The rows are grouped in 4 ways, from coarse to fine. Each group lies inside one group of the grouping before and may be the whole of it. The rows also spread widely along 16 directions, which tell nothing about the answers.
Some rows, each with its group in each grouping after it:
+1.76; -0.51; -0.75; +1.34; -0.04; -0.79; -0.19; -4.15; -0.71; +1.24; -0.12; -0.63; +1.76; +0.99; +0.74; +4.57; +0.48; +2.52; -1.06; -0.47; +2.22; +0.60; +1.23; +1.14; -1.75  neno Q_768 Q_262 bova
+3.75; +0.69; -1.47; -1.17; -2.13; -0.37; +2.78; -4.09; -3.25; -0.49; -1.77; +1.48; -0.52; +0.26; +4.00; +1.53; -0.09; -0.84; +3.72; +0.29; -3.99; +2.41; +3.26; +0.70; +1.07  Zam Q_340 Q_406 gipa
-1.75; +1.93; +2.16; -2.74; +1.38; -1.55; +1.40; +0.72; -2.12; -0.59; +0.19; +0.25; -0.23; -0.50; +1.72; +1.50; +1.44; +2.76; -2.63; -1.48; -2.60; -0.14; -0.82; -0.52; -1.71  Zam Q_925 Q_45 musa
+0.67; -2.94; -2.01; -0.90; -0.90; +5.28; -3.34; -2.77; -1.10; +1.88; +3.49; +1.68; -1.29; +0.45; +0.73; +1.27; -1.24; +2.44; +2.80; -2.13; +0.94; -1.18; +0.32; -0.82; +1.20  neno Q_7 Q_265 dofi
+2.19; -5.36; -0.23; -0.57; -0.28; +1.18; -3.05; -3.08; +2.22; -4.71; +1.92; -0.96; +0.21; -0.76; +1.12; +0.84; +0.32; +0.08; +0.79; +2.68; +0.25; -2.17; -0.51; +3.94; -2.30  neno Q_7 Q_537 bofu
-0.34; -1.25; +0.19; +1.07; -3.14; +2.58; -0.27; +2.24; +2.99; -0.31; -1.30; -2.82; +0.10; +0.46; +4.00; +0.20; +1.22; +3.00; +0.41; +0.35; +3.20; -1.99; -2.57; +1.61; +2.39  Zam Q_340 Q_133 zom
-1.54; -0.55; +0.35; +2.16; +1.53; +1.25; +0.95; +0.89; +0.66; +0.36; +2.94; -0.38; +0.33; +1.87; +0.37; +0.38; +0.04; +0.24; +0.94; -1.53; +0.51; +2.41; +0.83; +0.79; -0.78  tibu Q_277 Q_643 zuvak
+1.74; -0.21; -1.49; +2.91; +2.74; -2.38; +4.51; +2.43; -1.39; +1.86; -2.45; -4.35; +1.82; +1.10; +1.10; +1.12; +1.22; +1.61; +0.67; -2.92; +4.75; +0.21; +1.36; -1.11; +2.01  Zam Q_340 Q_898 lidu
-1.59; +1.49; +1.37; +1.03; -1.66; +1.56; -0.65; +4.95; +2.76; -0.30; -0.45; -2.34; -0.01; +0.56; +2.13; -2.82; +2.16; +2.19; -2.49; -1.60; +1.83; +0.19; -1.95; +1.80; +2.39  neno Q_768 Q_202 Sal
+1.06; +3.07; +0.59; -1.92; -1.52; -2.39; -1.16; -0.22; -0.45; -0.86; -3.23; -0.70; +2.06; -0.97; +1.70; -0.73; -0.31; -0.47; +1.52; +2.39; -0.72; +2.25; -0.76; -0.22; +0.09  Zam Q_340 Q_898 ber
-0.94; -2.70; +2.36; +4.43; +3.83; -3.66; +0.68; -1.38; +3.11; +0.71; -0.08; +0.26; +1.15; +0.37; +0.37; +4.21; -0.50; +0.14; +0.54; +1.22; +4.79; +0.91; +1.35; +0.14; -4.21  neno Q_768 Q_202 bemo
+1.26; -0.80; -1.03; -0.72; -1.31; +1.22; -0.07; -1.73; -0.99; -0.52; +0.01; +0.23; +0.74; +0.22; -0.22; -0.31; -1.24; +0.91; +1.12; +0.73; +1.11; -0.19; +1.38; +1.22; -0.57  tibu Q_246 Q_119 nifa
+3.07; -0.96; +1.47; -1.54; -0.37; -2.13; -0.89; -0.02; -1.15; -0.09; -1.26; +2.14; -2.00; -1.35; +3.70; -1.42; +0.67; -0.14; +1.91; -0.06; -1.67; -0.40; +2.16; -0.84; -0.27  neno Q_7 Q_537 fivup
+1.01; -1.16; -0.37; -0.89; -0.79; +0.81; -3.22; -4.54; -0.65; +0.47; +0.33; -0.87; -0.33; +0.13; -3.70; +1.54; +2.03; -2.30; -1.11; +1.71; -1.72; -0.97; +1.42; +1.07; -3.25  neno Q_768 Q_202 Sal
-1.16; +1.30; +2.38; +0.72; -0.40; -0.68; -0.69; +0.19; +1.24; -0.99; +0.46; +1.66; -0.62; +0.04; +1.80; -0.62; +0.50; -0.71; +1.18; +0.63; -2.35; +2.67; +0.32; +0.88; -1.40  neno Q_768 Q_262 bova
-0.32; -0.29; +0.23; -0.06; -3.20; +1.76; -0.55; -0.71; +2.24; +0.29; -0.58; -0.34; +2.52; +2.07; +5.11; +1.41; -1.02; +1.68; -1.53; +2.43; +0.93; -1.84; -2.71; -0.25; +1.35  neno Q_768 Q_202 Sal
-0.96; +0.38; +0.66; -0.26; -0.04; +3.15; -0.60; -0.37; -0.23; +1.77; +0.60; +0.29; -1.27; +2.31; -0.68; -0.60; +1.54; -1.05; -0.19; -1.35; -1.11; +0.59; +0.68; -0.96; -0.15  Zam Q_340 Q_406 gipa
-1.23; -0.66; -0.26; +2.39; -1.05; -0.59; +2.31; -1.54; +2.36; -0.38; -3.18; -1.47; +2.18; -0.01; -1.45; +2.10; -0.92; -0.41; -0.81; +3.98; +3.17; -2.32; -0.93; +0.18; -0.20  neno Q_768 Q_262 bova
-0.03; -0.65; +0.41; +1.14; -0.52; +0.47; +1.34; +2.77; +0.17; +0.17; +1.78; -2.96; +0.45; +2.07; +1.86; -1.63; +1.71; -0.98; -0.71; -0.32; -1.27; -0.22; +0.23; +1.27; -0.78  Zam Q_340 Q_898 lidu
+1.54; -0.76; +1.85; +2.34; +0.26; -1.69; -0.36; -0.50; +2.54; +0.11; -0.08; +2.50; -0.80; -0.46; +1.49; +0.73; -0.07; +0.01; -1.48; +0.61; +1.69; +2.13; +1.60; +1.20; -1.16  neno Q_7 Q_537 fivup
+0.03; -0.52; +0.38; +0.63; +1.16; +1.39; -0.20; -1.09; +1.42; -1.23; +0.75; +1.30; -0.05; +0.10; -0.97; +0.78; -0.46; +0.75; -0.70; -0.48; +1.73; +2.08; +0.29; +1.29; -0.57  Zam Q_340 Q_133 zom
-0.25; +0.23; +0.17; +2.21; -0.39; +3.00; +2.14; -4.73; +2.61; -1.31; -3.24; +2.22; -1.09; +1.53; -0.40; +3.00; +0.49; -1.11; +1.98; +0.52; +0.89; +3.38; +1.06; +0.83; +2.18  tibu Q_277 Q_643 zuvak
-0.61; +2.21; +0.48; +0.76; -3.82; +1.92; +1.15; +4.87; +1.11; +1.21; +2.38; +0.61; +0.42; +0.92; +1.09; -3.89; -1.24; +1.01; -4.57; +0.53; -0.33; +0.03; -0.96; +0.94; +1.29  Zam Q_340 Q_898 lidu
+0.23; +1.22; +0.10; +1.62; -0.29; +0.65; -0.78; +1.41; +1.20; -3.14; +2.55; +2.33; +0.82; -1.45; -1.61; -2.89; -2.67; +2.64; +0.62; -0.54; +2.43; +3.87; +1.10; +3.83; -0.43  neno Q_768 Q_262 bova
+3.15; +1.67; -1.82; +3.29; -3.34; +0.33; -1.26; -1.10; -0.80; -0.37; +0.35; +0.24; +1.98; +0.49; -3.54; +0.81; -1.50; +2.02; +3.85; +1.75; +1.29; -1.69; -2.87; -3.58; +1.89  tibu Q_277 Q_643 zuvak
-1.58; -2.13; +1.19; +1.40; +1.34; +1.18; -0.32; +0.21; +0.97; +0.31; +0.04; -1.00; +0.97; +2.84; -2.00; -0.82; +0.39; -2.09; +1.20; +1.76; +0.54; -4.52; -1.39; -3.80; -1.51  neno Q_768 Q_262 bova
+0.67; +1.89; +1.68; -0.48; -1.22; +2.06; -3.92; -1.16; +1.54; +1.06; -1.33; -0.33; -0.16; +2.03; -0.85; -0.41; +2.78; +0.37; -2.58; -0.55; +1.01; +2.07; -0.06; +0.91; -0.76  Zam Q_925 Q_45 musa
+0.17; -2.50; -1.04; +1.11; -1.15; +0.08; -1.10; +1.93; +3.22; -0.18; +1.12; -1.89; +0.40; -2.42; +2.68; -0.41; -1.59; -1.26; +0.88; +2.62; +2.02; +1.37; -0.59; +2.89; +0.97  Zam Q_340 Q_898 lidu
-0.73; -1.71; +1.06; -1.06; +2.17; +0.45; -1.00; +1.68; -1.69; -1.00; +3.64; -1.82; +0.73; +1.82; -1.77; -4.28; +0.48; -1.71; +1.30; -0.41; -0.58; +0.78; +3.51; +2.62; -5.56  Zam Q_340 Q_133 zom
+0.77; -1.19; -0.78; +0.44; +0.57; -1.39; +1.28; +0.67; -1.19; +1.23; +1.17; -0.73; +0.05; -1.00; +0.37; +0.53; -0.69; -1.02; +0.56; +0.90; -0.83; -0.84; +0.66; -1.05; -0.37  Zam Q_925 Q_45 musa
-1.25; +1.31; +0.23; -1.78; -1.98; +0.25; -1.57; +1.11; -0.53; +1.07; +0.67; +0.34; -0.71; -2.55; +0.56; -0.92; -0.83; +0.75; +0.77; +0.81; -0.72; +1.45; +0.23; +1.18; -0.64  Zam Q_340 Q_133 zom
+1.51; +0.46; -0.42; +2.04; -0.58; +0.05; -0.67; +0.13; +1.22; -2.93; -0.96; -2.41; +2.97; +1.56; -0.64; -0.77; +0.57; +1.46; +1.17; +0.78; +2.41; +0.01; -1.90; +0.75; +0.73  neno Q_7 Q_537 fivup
-0.02; +0.86; -0.09; -1.59; +0.26; -0.78; -2.01; -3.20; +0.57; -1.83; -0.07; +0.18; +1.70; -1.07; -1.58; +1.89; +0.05; -0.65; -2.90; +2.21; -1.26; +1.66; -1.22; +1.37; -1.47  neno Q_7 Q_537 fivup

New rows. What belongs after each?
-1.42; -2.10; -0.89; -1.63; +1.71; +0.24; +0.85; -0.57; -0.18; +0.80; -1.19; -2.98; +1.15; -0.19; -0.26; +0.98; +0.09; -1.93; -0.54; +1.41; +1.05; -1.64; +0.14; -0.31; -0.60  Zam Q_340 Q_898 ber
-1.43; +0.00; +0.57; +1.35; -0.07; +1.27; +1.73; +0.87; +1.56; +3.00; -1.75; -1.85; +0.42; +2.79; +1.14; +0.00; +1.26; -2.60; -1.43; +0.50; +0.96; +0.17; +0.53; -1.12; +0.60  Zam Q_340 Q_898 ber
+2.85; -2.44; -2.10; +2.80; +0.99; -0.09; +1.37; -1.83; -0.27; -1.74; +1.83; -0.60; +1.40; +0.29; -0.58; +2.03; -0.76; +1.80; +0.50; -0.72; +2.18; -0.62; +0.59; +1.20; +0.24  neno Q_768 Q_262 bova
-0.79; -2.44; +0.14; -1.04; +0.46; +3.37; +0.20; -3.75; -1.00; -1.83; +1.11; +2.87; -0.70; +0.72; -0.16; +1.81; -1.53; +2.58; +3.14; -0.32; +0.26; -2.34; +0.28; -0.80; -1.10  neno Q_7 Q_265 dofi
-1.61; -1.05; +1.98; +1.12; +2.51; +1.69; -2.44; -0.25; +3.39; -1.55; -0.32; -1.05; -0.49; +1.09; -0.83; +0.58; +2.68; +0.53; -1.01; -1.66; +2.66; +1.47; -0.66; +1.67; -0.79  neno Q_768 Q_202 Sal
+0.38; -1.84; -0.63; +0.07; +0.72; +1.72; -4.65; +0.02; +2.49; -1.60; -0.29; -4.37; +0.76; -0.23; -0.60; -1.13; +2.50; +0.11; +1.16; -0.60; +3.53; +2.02; +0.09; +4.30; -0.26  neno Q_7 Q_265 dofi
+0.46; -0.46; +1.32; +1.97; -0.81; +0.47; -0.29; -1.61; +1.59; -0.39; -1.29; -0.61; -1.28; +0.84; +0.38; +1.86; +3.08; +0.39; -0.24; -0.42; -0.07; -0.12; +0.29; +1.22; -0.54  neno Q_768 Q_262 bova
+3.01; -0.17; -1.33; +1.36; -1.53; -0.33; +0.12; +2.02; -1.79; -0.86; +1.98; -2.57; +2.21; +1.55; -0.24; -1.76; +0.66; +2.40; -0.47; -0.66; +0.60; -2.60; -0.72; -0.05; +0.08  neno Q_7 Q_265 dofi
+1.39; -1.10; -1.50; -1.37; +2.03; -1.36; -0.04; -1.56; -2.55; -3.20; +0.06; -3.55; +3.17; +0.08; -1.17; +0.54; +0.53; +2.20; +1.07; -0.37; +1.46; -0.91; +0.29; +1.79; -1.99  neno Q_7 Q_537 fivup
-0.49; +1.72; +0.47; -1.76; +0.49; -0.51; -0.48; -1.04; +0.50; -3.67; +0.47; +0.75; +3.25; +0.02; -0.71; +0.06; -1.36; +1.81; -4.01; +1.44; +0.12; +1.01; -1.76; +1.62; -1.25  neno Q_768 Q_202 Sal
-1.08; -1.52; +1.26; -1.74; +1.39; +3.12; -0.43; -0.91; +0.42; +0.12; -1.56; -0.13; -2.53; +1.11; -0.47; -0.53; +2.62; -1.33; -0.10; -1.18; -0.63; -1.05; +0.84; -0.63; +0.25  Zam Q_925 Q_45 musa
-0.97; +0.23; +2.72; +2.41; +0.93; +1.07; +2.83; +3.35; +0.31; +2.25; -0.09; +1.85; -2.67; +2.13; +3.34; -1.18; +1.77; +3.04; -0.03; -4.71; +1.88; +0.36; +2.11; -1.07; +1.04  neno Q_7 Q_537 fivup
+0.90; +2.35; +0.65; +0.80; -2.53; +0.52; +0.89; +1.30; -0.05; -2.08; +0.87; +1.09; +1.10; +1.58; +1.93; -2.03; -0.55; +0.75; +1.46; +0.70; -2.26; +1.67; -0.89; +0.10; +1.11  tibu Q_277 Q_643 zuvak
-0.10; -0.55; +1.05; +1.13; -1.31; -0.39; -0.91; -2.95; +0.90; -1.31; +0.54; +1.41; -0.07; -0.55; +0.45; +2.46; -0.37; +0.12; +2.21; +2.29; -1.37; +0.10; -0.32; +0.63; -2.12  neno Q_768 Q_202 Sal
-1.60; -0.70; -0.08; -2.47; -0.55; -0.27; -0.16; +3.10; -1.06; +0.05; +1.42; -0.25; +0.61; -2.15; -0.17; -4.28; -2.35; +0.20; -1.27; +1.50; +0.55; -1.68; +1.63; +1.60; -1.55  neno Q_768 Q_262 bova
+0.26; +1.44; -2.23; +1.52; -0.71; +2.84; +2.49; -0.36; -0.57; +0.07; +0.07; +1.37; +1.03; +0.78; +0.18; +1.55; -2.14; +3.43; +1.40; -1.86; +2.07; +0.74; -1.72; -2.28; +4.93  tibu Q_277 Q_643 zuvak
-3.58; +0.84; +0.45; -0.94; -0.14; -0.25; +5.44; -0.41; -0.86; +0.58; +0.79; +2.56; -1.77; -1.93; +1.55; +2.49; -1.47; -1.92; -1.31; +1.39; -5.25; +0.76; +0.18; -0.65; +0.22  Zam Q_340 Q_898 ber
+0.47; -0.17; +0.55; -2.33; -0.13; +0.36; +0.79; -3.78; -2.32; -0.19; -1.96; -0.97; +0.46; +2.10; +0.52; +2.11; +2.62; +0.41; -1.30; +0.02; -2.07; -2.14; +1.08; -0.28; -2.07  neno Q_7 Q_265 dofi
+1.39; -0.23; -0.75; -1.07; -0.29; +0.44; +0.32; -0.17; -0.26; +2.06; -2.03; -1.35; -1.69; -0.48; +1.37; -0.04; +2.90; -1.33; -2.91; -1.46; -0.55; +0.73; +2.13; +1.13; +1.94  neno Q_7 Q_265 dofi
-0.53; +4.37; +2.27; -0.99; -0.82; +2.31; -3.35; -0.54; -0.46; +0.78; -1.51; -0.58; +0.22; +3.84; -1.22; -2.06; +3.59; -1.03; +0.78; -1.81; -2.08; +3.42; -0.35; -1.25; -0.73  Zam Q_340 Q_898 ber
-1.07; -2.32; +0.02; +3.03; +1.24; +0.46; +1.82; -0.34; +0.59; +2.53; +0.48; +1.76; -3.32; -1.67; -1.42; +2.45; -0.44; -1.06; +3.64; -0.39; +0.81; -0.59; +1.31; -2.68; +0.93  tibu Q_277 Q_643 zuvak
+2.43; +0.35; -0.90; -1.58; -0.54; +0.09; -1.84; -0.39; -3.08; +1.15; +3.05; +0.70; +1.72; +1.10; -2.97; -0.76; -1.20; +1.02; -2.96; +0.49; -0.91; -2.87; -0.75; -2.80; -1.92  Zam Q_340 Q_406 gipa
+3.10; +0.78; -0.06; +1.09; -1.11; -1.09; -1.61; -1.07; +1.05; -0.77; -0.74; -1.33; +1.97; +1.83; +1.66; -0.21; +1.14; -1.77; +0.42; +1.59; -0.52; +2.80; +0.11; +0.80; +0.17  tibu Q_277 Q_643 zuvak
-0.53; +0.77; +0.25; +2.20; +1.62; -0.73; +5.65; +1.93; -2.31; +2.21; -0.05; +2.65; -1.16; +0.21; -0.58; +1.03; -1.65; +1.91; +1.02; -2.11; +0.69; -1.82; +0.55; -4.97; +1.57  Zam Q_340 Q_406 gipa
+3.31; -1.64; -1.87; -0.40; -1.73; +3.53; +2.18; -3.24; +0.14; -1.31; -1.94; +2.78; -1.15; +0.92; +4.03; +1.57; -0.94; +1.35; +1.85; -0.76; +0.18; -0.35; +0.32; -0.95; +5.39  tibu Q_277 Q_643 zuvak
+1.50; +0.77; -0.90; -0.72; -1.43; +0.85; +1.95; -0.85; -1.53; -1.95; +0.56; -0.39; +3.26; +2.71; +3.32; -1.18; -1.08; +2.36; -0.63; -0.16; +0.06; +1.03; +1.16; +2.47; -0.08  neno Q_7 Q_537 fivup
-0.61; +0.65; +0.39; +0.09; -1.09; +2.26; -4.89; +2.82; +1.37; +0.94; +3.86; +1.07; +0.15; -0.27; -1.90; -2.72; -1.35; +1.18; -0.50; -0.09; +1.19; +0.66; -2.21; -1.14; +0.36  tibu Q_277 Q_643 zuvak
+1.87; +0.26; +0.62; -0.08; +0.00; -2.51; -1.18; +5.34; -0.22; +2.17; +0.33; -3.57; -0.79; -0.47; +2.37; -3.17; +3.29; -2.13; -1.53; -1.01; -1.56; +0.14; +0.13; -0.56; +0.61  Zam Q_340 Q_133 zom
-2.13; +1.03; -0.35; +0.73; -1.16; -2.19; -2.40; +0.77; -0.17; +3.77; -1.05; -2.69; +1.05; -2.84; -4.87; -0.08; -0.99; -2.50; +2.53; +4.12; +1.92; -0.40; +0.07; -1.34; -2.85  Zam Q_340 Q_133 zom
-0.96; -0.91; +1.38; +0.45; +0.05; +0.45; -0.79; -0.04; +0.89; +2.59; +0.29; +1.04; -0.80; +0.63; +1.12; -0.61; -0.55; -2.22; +1.98; +1.21; +0.38; +1.35; +2.13; -0.53; -2.08  Zam Q_340 Q_133 zom
-5.97; +2.39; +1.02; -3.96; -0.46; +0.74; -0.36; +4.62; +0.47; +1.93; -3.04; -0.95; -0.17; -3.36; +1.42; -2.80; -1.24; +1.33; -0.09; +0.61; +1.66; -0.49; -1.71; -1.08; +2.36  neno Q_7 Q_265 dofi
-1.01; -2.02; +3.72; -1.52; +2.64; -1.37; -1.14; -1.24; +0.85; +0.11; -2.82; +1.28; -1.80; +0.12; +0.13; -0.75; +0.92; -3.40; +2.86; +2.00; -0.01; -0.61; +2.36; -1.75; -4.10  Zam Q_340 Q_898 lidu
-3.58; -1.14; -0.04; -0.71; -1.00; +3.01; +0.04; +1.57; +1.81; +0.48; +2.04; -0.50; -2.45; -1.90; +1.53; -0.19; +0.09; -1.98; +0.62; +0.65; -2.75; +1.07; -0.94; +1.57; +1.27  Zam Q_340 Q_898 lidu
+1.74; +0.05; -0.01; +1.53; -1.31; -2.46; +0.74; -1.47; +0.12; -3.22; -0.58; +1.67; +2.88; -1.03; +0.88; +1.15; -3.49; +2.09; +3.51; +3.57; +1.22; -1.36; -1.67; -1.14; -0.55  neno Q_768 Q_202 Sal
-0.94; +0.49; +0.54; +0.97; +0.87; +2.09; -0.91; -1.57; +1.18; -1.31; -0.51; +0.75; +0.10; +0.95; -3.77; -1.00; +0.29; -0.77; +0.27; -0.14; +1.44; +1.63; +1.03; +0.97; -0.77  neno Q_768 Q_202 Sal
+2.10; +0.49; +1.08; -0.06; -1.65; -0.56; -1.81; -2.35; -1.08; +0.35; +1.59; +3.24; -0.51; +0.35; +2.16; +0.66; -1.00; +0.58; +2.79; +0.37; -1.90; +2.34; +1.61; +0.01; -2.16  tibu Q_246 Q_119 nifa
-1.67; -1.93; +0.10; +2.14; -1.27; -0.53; +2.30; +1.41; +1.69; +0.13; +0.86; -0.24; +0.30; -1.17; +2.81; +1.22; -2.37; -0.95; +3.62; +3.42; -0.23; -1.45; -1.51; -0.89; +0.13  Zam Q_340 Q_133 zom
+3.16; -0.24; +0.18; -0.22; -0.56; +0.43; -0.44; -0.76; -0.04; -1.78; -2.05; +1.56; +0.02; +0.44; +1.59; -1.60; -0.05; +1.45; +1.62; -0.48; +1.45; -0.13; +0.71; -0.51; +1.71  neno Q_7 Q_537 fivup
+2.50; +0.20; +1.63; +1.66; +0.61; -1.13; +3.54; -0.42; -1.18; +1.73; -3.07; -0.40; -0.10; +4.29; +2.98; -0.07; +3.26; +0.05; -1.61; -2.33; +0.40; -0.94; +3.42; -1.27; -0.36  neno Q_768 Q_262 bova
-2.83; +1.40; +1.38; -1.65; -0.16; +0.11; -0.26; +1.50; +0.26; +0.03; +0.80; +0.87; +0.83; -0.84; -1.21; -0.86; -1.56; +0.20; -2.04; +1.79; -0.35; -0.40; -1.50; -0.77; -1.55  Zam Q_340 Q_898 ber
+1.08; +0.47; +3.48; +0.07; +2.03; -1.18; +2.56; -0.89; -1.04; +1.63; -5.03; -0.43; -2.90; +2.77; +1.74; -0.03; +5.27; -1.26; +0.29; -3.03; -0.13; +1.21; +4.93; -0.26; -1.98  Zam Q_340 Q_898 lidu
-1.17; -1.73; +0.13; +1.89; -0.63; -0.13; +2.08; -0.05; +0.82; +2.12; -1.46; -1.05; -1.42; -1.46; -2.91; +1.34; +0.18; -0.98; -0.40; +1.79; +2.48; -2.39; +1.50; +0.17; -1.39  Zam Q_340 Q_898 ber
-3.84; +0.51; +0.89; -1.10; +1.24; +0.79; +2.78; +3.30; +0.05; +1.66; -2.52; -1.70; -1.18; -0.25; +0.49; -2.01; +0.79; -2.18; +0.94; -0.01; -0.30; -0.54; +0.32; -1.70; +1.45  Zam Q_340 Q_406 gipa
